There are 8 hidden switches. A switch that is on adds its own fixed numbers to the row, and there is some noise. The rows also spread widely along 11 directions, which tell nothing about the answers.
Known rows, each followed by its switches (1 for on, 0 for off):
[ -2 -19   2   5   6  11  14 -14  16  -6  12  -2   1  23  -4  10 -19  10
   3   2  -4   1 -35   4   5   0 -16   8   0  -7  18] => 1 0 0 0 0 0 1 0
[  5  -6  -2  -6  -4  -1   8  12  15  -5 -10  23   6  21  -3   4 -15  -4
 -12  -5   9  -4 -13  -2 -16  -6  -3  -1 -11  -2   4] => 0 1 1 1 0 1 0 0
[-18  10   1  -3 -28  -4 -13  13  22   7  -6  -2   1   3  -2  -8   4 -26
   4  -2   6   6  16   4   2  -7   1  -6 -13  -1  12] => 1 1 0 0 0 0 0 1
[  9 -10  -6   6 -15   2   9 -17  23 -27   3  20 -13  24  12   6 -27  -4
  -9  -5  21 -14 -16   2 -22   6   1  33  -8  12  19] => 0 0 0 0 0 1 1 1
[  6  -4  -3   1  -8 -10   4  -2   5  -3 -18  23  11  15  -4   0  -6  -7
   1 -10   3   2 -11   4 -11   1   4   3 -16   0   4] => 1 0 0 0 0 0 1 1
[-23   9  18  17 -18  12  11 -20  22  10 -12  -4  -7  10   3  -1  -2  28
  15  10   5  14  -6  13  32   8 -15   1  -7   1   7] => 1 0 0 0 0 0 0 1
[-11   3   4 -12 -25 -18 -13 -15  13  -1 -10  -3  -1  -3 -16  -4  -1 -21
   6 -13   5   3  15   9   5 -12   4  -2 -14   2   8] => 1 0 1 1 1 0 0 1
[ -8 -29   6 -15   5 -14   2  -9  14  -5  -2   3  -1  29 -21  11 -14  -8
   1   0   0 -21 -29  10   2 -14  -9  -8  -9  -4   5] => 1 1 0 1 1 1 0 1
[-14 -18   6  -2  11  -2  -1   6  20  14  -8 -12  -5  13 -10  -7   0   5
  -1   5   5   7  -5  -6   3  -2 -19  -2 -20  -1   5] => 1 0 0 1 0 1 0 0
[ -2   5  -1  -4 -12  -4   4 -10   7  -9  12  11  15  13  -6  11 -11  -1
  -3   2  13   2   7   7   4   5  -4   5   8  -1  15] => 1 0 1 0 0 1 0 0
[-15  15   5   1 -11 -10 -15   1  15  12 -14  -6   0   0 -11 -10  17  -1
   2  -4  17  16  27   0   5   1 -13   4 -19   1   8] => 0 1 0 1 0 0 0 0
[ -3  -4  -8   0  -6   6  -9  -3  14  -4  11   8   8  25  -6   5 -12 -11
  -6 -15  -4  11 -12   9  -5  -2  -2  18  -9 -19  25] => 1 0 0 0 0 0 1 0
[  5   5  -4  -4  -2  -3   6  -1  13  -2   9  -2  11   4 -11  -1  -9  -2
  -1  -2   3  10  -8  -3  -2   0  -7  -1  -3  -1   9] => 0 0 1 0 0 0 0 0
[  4  -8  -1  -5   5 -12   3  -8   8  -4  -8  11   6  15 -12   0  -9  -4
  -1  -8   6  -6 -10   1 -12  -2  -5   5 -18   1   7] => 0 0 0 1 1 0 0 1
[ -3 -10   6   3 -16   1   0 -10  19  -1 -16  10  -1  10  13  -3 -13  -4
   6   4   4  -2  -4   4  -4  -9  -5   4  -8   6  11] => 1 0 0 0 0 0 0 0
[ -5   7  -3   7  -6  20  10  17  17   8   3   6  10  10   5  -1 -10  -4
  -5  -1  -2  15 -11  -6  -4   0 -10  -3  -4  -7  14] => 1 0 1 0 0 0 1 0
[  1  -3  -9  -7  -7   7  -5   7  14  -2 -11  18   3  20 -10   1 -11 -10
  -7 -21  -2  13 -13   4 -13  -7   6   5 -18 -15  14] => 0 1 1 0 0 1 0 0
[ -1  14  -3  -2 -12   4   4   7  19  -1   9  -3   4   0 -17   9  -5  -3
  -5  -8   4  20  -9   3   7   4  -3  -7  -2  -6   9] => 1 1 1 1 0 0 0 0
[ -6   6   2   3  -8  11   4  18  26   9  -1   7   5  18   0   0 -10   0
  -6  -3  -4  17 -20   1  -1  -5 -11   1 -10 -13   8] => 1 1 1 0 0 0 1 0
[  0  -5  -4  -2   7   2   4  -9   6   2 -14  14   4  14 -13   0  -4   2
  -6 -13  11   2  -2   0  -9  -1 -12   8 -21  -6  10] => 0 0 1 0 1 0 0 0
[ -9  -4   2   5  -6   2   0 -11   6   1  -7  10   4  14  -4   3  -5  -1
   6  -5   1   8   2   5   2   4  -3   2 -11  -5  14] => 1 0 0 1 0 0 0 1
[ 13  15   0  -5   4 -24   9   5  12   0  21   1  37   1  -6   2 -11  10
   7  22   3  12 -13  -3   2   9  -7  -2  16   6   3] => 1 1 0 0 0 0 0 0
[  2  14  -3   7 -20  12  13  -4   6  -5  -5  13  12  -3  -2   9 -10 -10
   2  -7   6   2  -6   5  -2  -1   3  -8  -2   4  14] => 1 0 0 0 1 0 0 0
[  1  -4   0  -8  -6 -17  -9  -7  15  -4   7   2  14  16  -3  -3 -10  -7
   4   5   6   0   0   4  -6  -6  -9  12  -1  -2  15] => 0 1 0 0 0 0 0 0

New rows, each followed by its switches (1 for on, 0 for off):
[ -3   9  -1  -5 -16  -6 -10 -11   5   2  -4  10  18   4  -4  -3  -6  -8
   7  -9  -3  18  12   8   2  -5   4   4  -2  -8  15] => 1 0 1 0 0 0 0 0
[  7   5   0   5   0  -4  13  -4  17 -11  21  14  11  22   5   6 -21  11
  -3  10  12  -2 -12  -2  -9  13 -10  19   2   3  13] => 0 0 0 1 0 0 0 1
[ -7   3   0   2   5  11   3  19  23   9   9   5   8  19  -1   1  -8   4
 -10   1   1  16 -10  -5  -3   1 -18   7  -6 -13  12] => 1 1 1 1 0 0 1 0
[ -4  25  -5   3 -16   2   0  23  19   2  -3  10  10   7  -3  -2   3  -6
 -10  -2  20  11  11  -2  -7   6  -5   6 -11   0   8] => 0 1 0 0 0 1 0 0
[ -8   0   6   1   4   2   4  -3  14   7   0   6   6  17 -12   7  -2  17
  -3   0  10  13   0   3   9   7 -18   1  -6  -9   7] => 1 1 1 1 0 0 0 0
[-20 -21   8  -3  -7   2 -17 -16  12  11 -12   2   3  27   1  -7  -6  -5
  11  -6 -14   8  -1  15   7 -17 -11   6 -14 -19  20] => 1 0 0 0 0 0 0 0
[-11   6   1   3 -17   0   4   5  13   3 -10   5   7   8  -1  -3  -4 -11
   5  -2   2   7  -6   2   1  -1   2  -4 -10   2   9] => 1 0 0 0 0 1 1 1
[-10  -6  -4  -6   9  -3  -8   5  10   4   9  12  14  28  -6   4  -7  -6
 -11   1  11  -1   4   5  -8   1 -15  19 -13 -15  19] => 1 0 0 0 1 1 0 0
[  0  -3   3  -6 -21  -1  11  11  23  -6   7   5  12   8   7   5 -19 -20
  -1   7  -2 -10 -18   0  -4 -17  -6 -14  10   6  10] => 1 1 1 0 0 0 1 0
[ -7  -9  -3   2  -4  13   4   8   9   0   3  11  12  20   1   6 -11 -15
  -5  -8  -6   0 -13   2  -6  -8  -8  -5  -4 -12  17] => 1 0 0 1 0 0 1 0
[  1   4   3   5 -30   2  20 -16   7 -15 -13  14   4   0  -1  10 -13 -10
  10  -6   5  -6 -19   8   6  -2  11 -12   1  17   7] => 1 0 0 0 0 1 1 1
[ -5   9   5   3 -16   2   5 -19  22  -3  -5  -2  -4   0  -3   4 -10   8
   4  -3  11   8  -8   6   7  -3 -10  10  -3   6  12] => 1 1 1 0 1 0 1 0
[  7   1  -2  -4 -16  -6   1 -14  12 -14   8  10  11   5   5   5 -22  -9
   5  -1   2   5  -8   7 -10  -3   7   9   6   5  17] => 1 0 0 1 0 1 0 0
[ -8   0  -6  -1  -3   5  11  17  13   1   8   2  16   8   3  -1 -14 -23
  -1   6  -1  -7 -14  -7 -12  -6  -5  -8  -4   4  14] => 1 0 0 0 1 1 1 1
[ 16  18  -6   2  -6 -11   3  -6   9  -5  -5  28  15   9  -2  -3 -12   7
  -3  -9  13  18  -2  -1 -15  14   8  22 -14   0   6] => 0 0 1 0 0 0 0 1
[-14  -8   6  -9 -14   1  -6  -4  29   1  -7  -1 -13  14   1  -3 -17 -10
   0  -2   4   1  -6   5  -5 -13  -2   8 -16  -2  12] => 1 1 1 1 1 1 0 1
[  4  -1   6  -5  21 -20  19   1   3   7   7  12  26  18 -18   7  -7  18
  -4  14   6  -2 -18  -5   3   8 -20  -3  -2   0  -5] => 1 0 1 1 1 0 1 1
[  7   7  -2   5  -6   8   4  -8  27 -10  18  10   4  20  15   0 -27  12
  -8   3  11  12  -8   0 -12   7 -10  33   0  -3  20] => 0 0 1 0 0 0 0 0
[ -5  20  -5   1 -14   0 -11  21  19   9   8   2  16   6  -1  -5  -2 -12
  -2   1   3  21   5   2  -4   1  -3   4  -7 -10  14] => 1 1 0 0 0 0 0 0
[  7   6  -4   5 -10   3  17   5  16  -7  -3  16  10   6  10  -3 -20  -9
   1   4   8 -10 -14  -5 -18  -1   0   1  -8  10   8] => 0 0 0 0 1 0 0 1
[ -1  10   2  11 -26  11  16   6  20  -2 -15  16   0   4   6   4 -10  -3
   4  -2   7   5 -14   4  -1   2   5 -11  -8   7   5] => 1 1 0 0 0 0 0 1
[ -1  15  -8   7  -9  -3  -2  -5   4 -10   6  25   5  16 -10  14  -3  -5
 -14 -13  26   1  17   7 -11  17  -3  22 -13  -4  16] => 1 0 0 1 1 0 0 1
[-10   5   4  -7 -15  -5  12  -6   9  -7  11  12  16  13  -8  15 -14  -6
   3  10  10 -11  -2  10   9  -3  -5  -8  11   3  11] => 1 1 1 0 1 1 0 1
[  4  -4 -12   8   7  15   9  -1   2  -2  -6  24   8  14   6   0  -9   1
  -8  -7  17   5  11 -11 -24  11 -11  10 -12  -1  17] => 0 0 1 0 0 0 0 0
[-13 -19   4 -17  13 -20 -15 -10  14  12  -2 -32   3   2 -30 -16   4 -11
  12  -7 -12   8 -10  -2   5 -18 -15  -6 -20  -7   8] => 0 0 0 1 1 0 0 0
[  1  -1  -1  -8 -22  -6  -4 -17  17  -9  -4  -2  -4   6 -16  -1  -8 -14
   1 -20   0   5 -13   8   3 -13   2   3 -10  -2  12] => 0 0 1 0 0 0 1 0
[ -3   7   4  -3 -19 -10   4 -18  12 -12   0  11   8  14  -7   8 -15  -5
   4  -3   5  -5 -16  16   6  -4   4  10  -3   3  12] => 1 0 0 0 1 1 1 1
[-16  -1  -5  -4 -22  14   1   5   5  -3   9  -4   7   3 -11   9  -2 -31
  -1 -11   0   0  11   3   6  -8  -5 -22   2  -7  21] => 1 0 1 0 0 0 0 0
[ -4   0 -11   4  -7  29   7  11  15  -4  -7  21  -4  27 -10  16 -15  -6
 -13 -23   3   5 -28  10  -9  -1   2   5 -21 -20  20] => 1 1 0 0 1 1 0 0
[  1  20  -4   2 -13   6  17   9  12  -1   0   1  13  -9  -5   1  -2  -9
  -1   0  16   0   0  -9  -5  -1  -9 -12   0  12   7] => 0 1 1 0 1 0 1 0
[ -3  18  -2   1 -10   7   2  -6  14  -2  10  10  10   7  -9  11  -9   5
  -4  -7  11  14   2   7   2   4  -6   8   0  -8  16] => 1 1 1 1 1 0 0 0
[ -6 -15  -7   0  -1  14  14  36  25   1   5   5   2  23   3   4 -15 -21
 -17   5   5 -14 -25 -10 -15  -9 -14  -9  -9  -2   9] => 1 0 0 0 0 1 1 0
[  4  -2   2   4  -7   9  10 -10  17  -2  -4  14   2  13   7   4 -20  10
   0  -3   1  11 -13   3  -5   0  -4   7  -5  -1  11] => 1 0 1 1 0 0 0 0
[-12  -3  13 -12 -37  -6   4 -20  22 -10 -14   0  -8   5 -11   6 -16 -17
  11 -13  -6  -7 -24  18  14 -24   9 -14  -5   6   6] => 1 1 1 1 1 1 1 1
[ -6  -5   4  -2 -11  -2  -2 -30  10  -2 -10  -7  -5   7 -30   8  -1   3
   9 -20   0   8 -18  17  19  -5  -3   1 -16  -7  12] => 1 0 0 0 1 0 0 0
[  3   4  -3 -11  -9 -16  -5  -9  10  -6  -3  11  16  11  -4  -4  -9  -4
   2  -4   7   7   1   2  -9  -6   0  12  -1   3  10] => 0 1 1 0 0 1 1 0
[ -2 -14   6 -10 -14  -6   1  15  21   2  -3   5  10  16   5  -1 -16 -18
   3   6  -9  -9 -20   4  -6 -23  -4 -17  -1  -2   7] => 1 1 0 1 0 0 0 0
[-19  -7   7  18  -2  33  26  -1  23   3   3  -1  -7  16  15   4 -16   7
   3  12   6  -8 -20  -4   5   1 -23  -2  -6   4  17] => 1 0 0 0 1 0 1 1
[  2   6  -3  10  -7   6  14   7  15  -3  -2   5  -8   9 -22  15   4   6
 -16  -7  28   1  -7   0   4  18 -13   0 -17   2   5] => 1 0 0 0 0 0 0 0
[  3   0   2  -7   2  -2   1  -4  15  13 -20   2  10   5 -13 -13 -10   4
   9 -14 -18  22 -28   3  -1 -14   2  -2 -21  -9   2] => 0 0 1 0 1 0 0 0
[  6  24  -2   6  -8   1   7 -15  16  -3  -1   0   0   3 -26   9  -5  18
  -3 -20   9  27 -28  11  12  13   4  22 -15  -5  11] => 1 0 0 0 1 1 1 0
[ -2   0   1  -2  -5 -20  -2   7  15  -6  -5  17   4  14   3  -3  -1  -7
  -9  10  31 -14  20  -6 -17   7 -14  11 -10  12   4] => 0 1 0 1 0 0 0 1
[ -6  15   5  -4  -6  -7  -4  -7  12   2  -1  10  15  13 -10   2   0   7
  -4  -4  11   8   7   5   3  -3 -14  13  -5  -5   9] => 0 1 1 1 1 0 1 0
[ -3  11   6  -2   0  -1  -2  10  18  15  -3   8  26  12  10 -11 -14   2
   6   5 -18  19 -19   3  -3 -11  -7   8  -8 -11   9] => 1 0 0 1 1 0 1 0
[  4  21  -5   0  -2  -7   8   4  12  11   0 -10  13 -14 -27  -4   3   6
   8  -8  -4  37 -15  -4  11  14   7 -12 -12  -1   1] => 1 0 1 0 0 0 0 1
[-10  -1   5   2  -6   2  11   6  16   2   2   7   6  14  -3   5  -9  -7
  -3   6   9 -11  -4   1   0  -2 -13  -7  -9   1   7] => 1 0 0 1 1 0 0 1
[ -3   9   2   5 -17  14  12  -1  23 -12  -5  33  -9  33   0  15 -20   6
 -18 -12  18  -7 -20  10  -7   2  -4  21 -14  -6  11] => 0 1 1 1 1 1 1 1
[ 10   4   5   4 -24  -5   9   0  26  -9  -8  19   2  14   8   5 -17   2
  -5   3  11  -4 -22   8  -5  -4  -3   9  -3   8   3] => 1 1 0 0 0 0 1 0
[ -4   1   0  -9  -8 -10  -3   6  19   0  -4   3   9  12  -9  -3  -7 -12
  -3  -1   8  -5  -8   3  -7 -10  -6   1 -12   1   8] => 0 1 0 0 1 1 0 0
[-18 -12   3  -1  -6  -3 -16 -14  19   3  -3  -3  -7  24  -3  -6   2  -2
   0  -6  11   2   8   6   0  -8 -19  22 -15  -9  21] => 0 1 0 0 0 0 1 0
[ -3 -11   1   6  14   0   8 -30   7  -5  -1   7  -1  22 -11   4  -9  19
   5  -2  14  -2 -10   5   0  11 -16  21 -15  -2  14] => 0 0 0 0 1 0 0 1
[-15 -13  -4  -6 -17  -1  -5  -3  11   2  -7  -1   2   1   4  -7  -4 -31
  10  -2   2  -3  12  -4  -7 -14  -4 -12  -6   6  16] => 1 1 1 0 0 0 1 1
[-14   9  -2  11 -19  21   0 -15  13  -6  -1  10  -6   7   9  -1  -7  -3
   7  -8  14  13  19   2  -2   7  -4  12  -6  -2  25] => 0 1 1 0 0 0 0 1
[  2   8  -1   1 -20  10  17  -6  26 -13  22 -10   1   1   1   9 -26   0
   1   2   1   9 -29   2   8  -1  -2   1  12   6  16] => 1 0 1 0 0 1 1 0
[ -7  -2   2   7   0   7  16  -3  10  -2   4   3   5  21 -17   7  -2   6
   0  -6   4   1 -22   4  11   7 -13  -3  -8  -6  10] => 0 0 0 0 0 0 1 1
[-12  -8   2 -15 -20  -4  -2  -3  15  -5  -7  -8   1  10 -18   3  -6 -25
   5 -10  -2 -12 -15   9   4 -22  -2 -15  -8  -1  12] => 0 1 0 0 1 1 0 0
[-12   3   2   5  -8  21   5  19  15   9 -12  12   2  19  -6   7  -4  -9
 -10 -13  -1   3 -12   5   1  -8 -10  -8 -20 -15  11] => 1 0 0 1 1 0 0 0
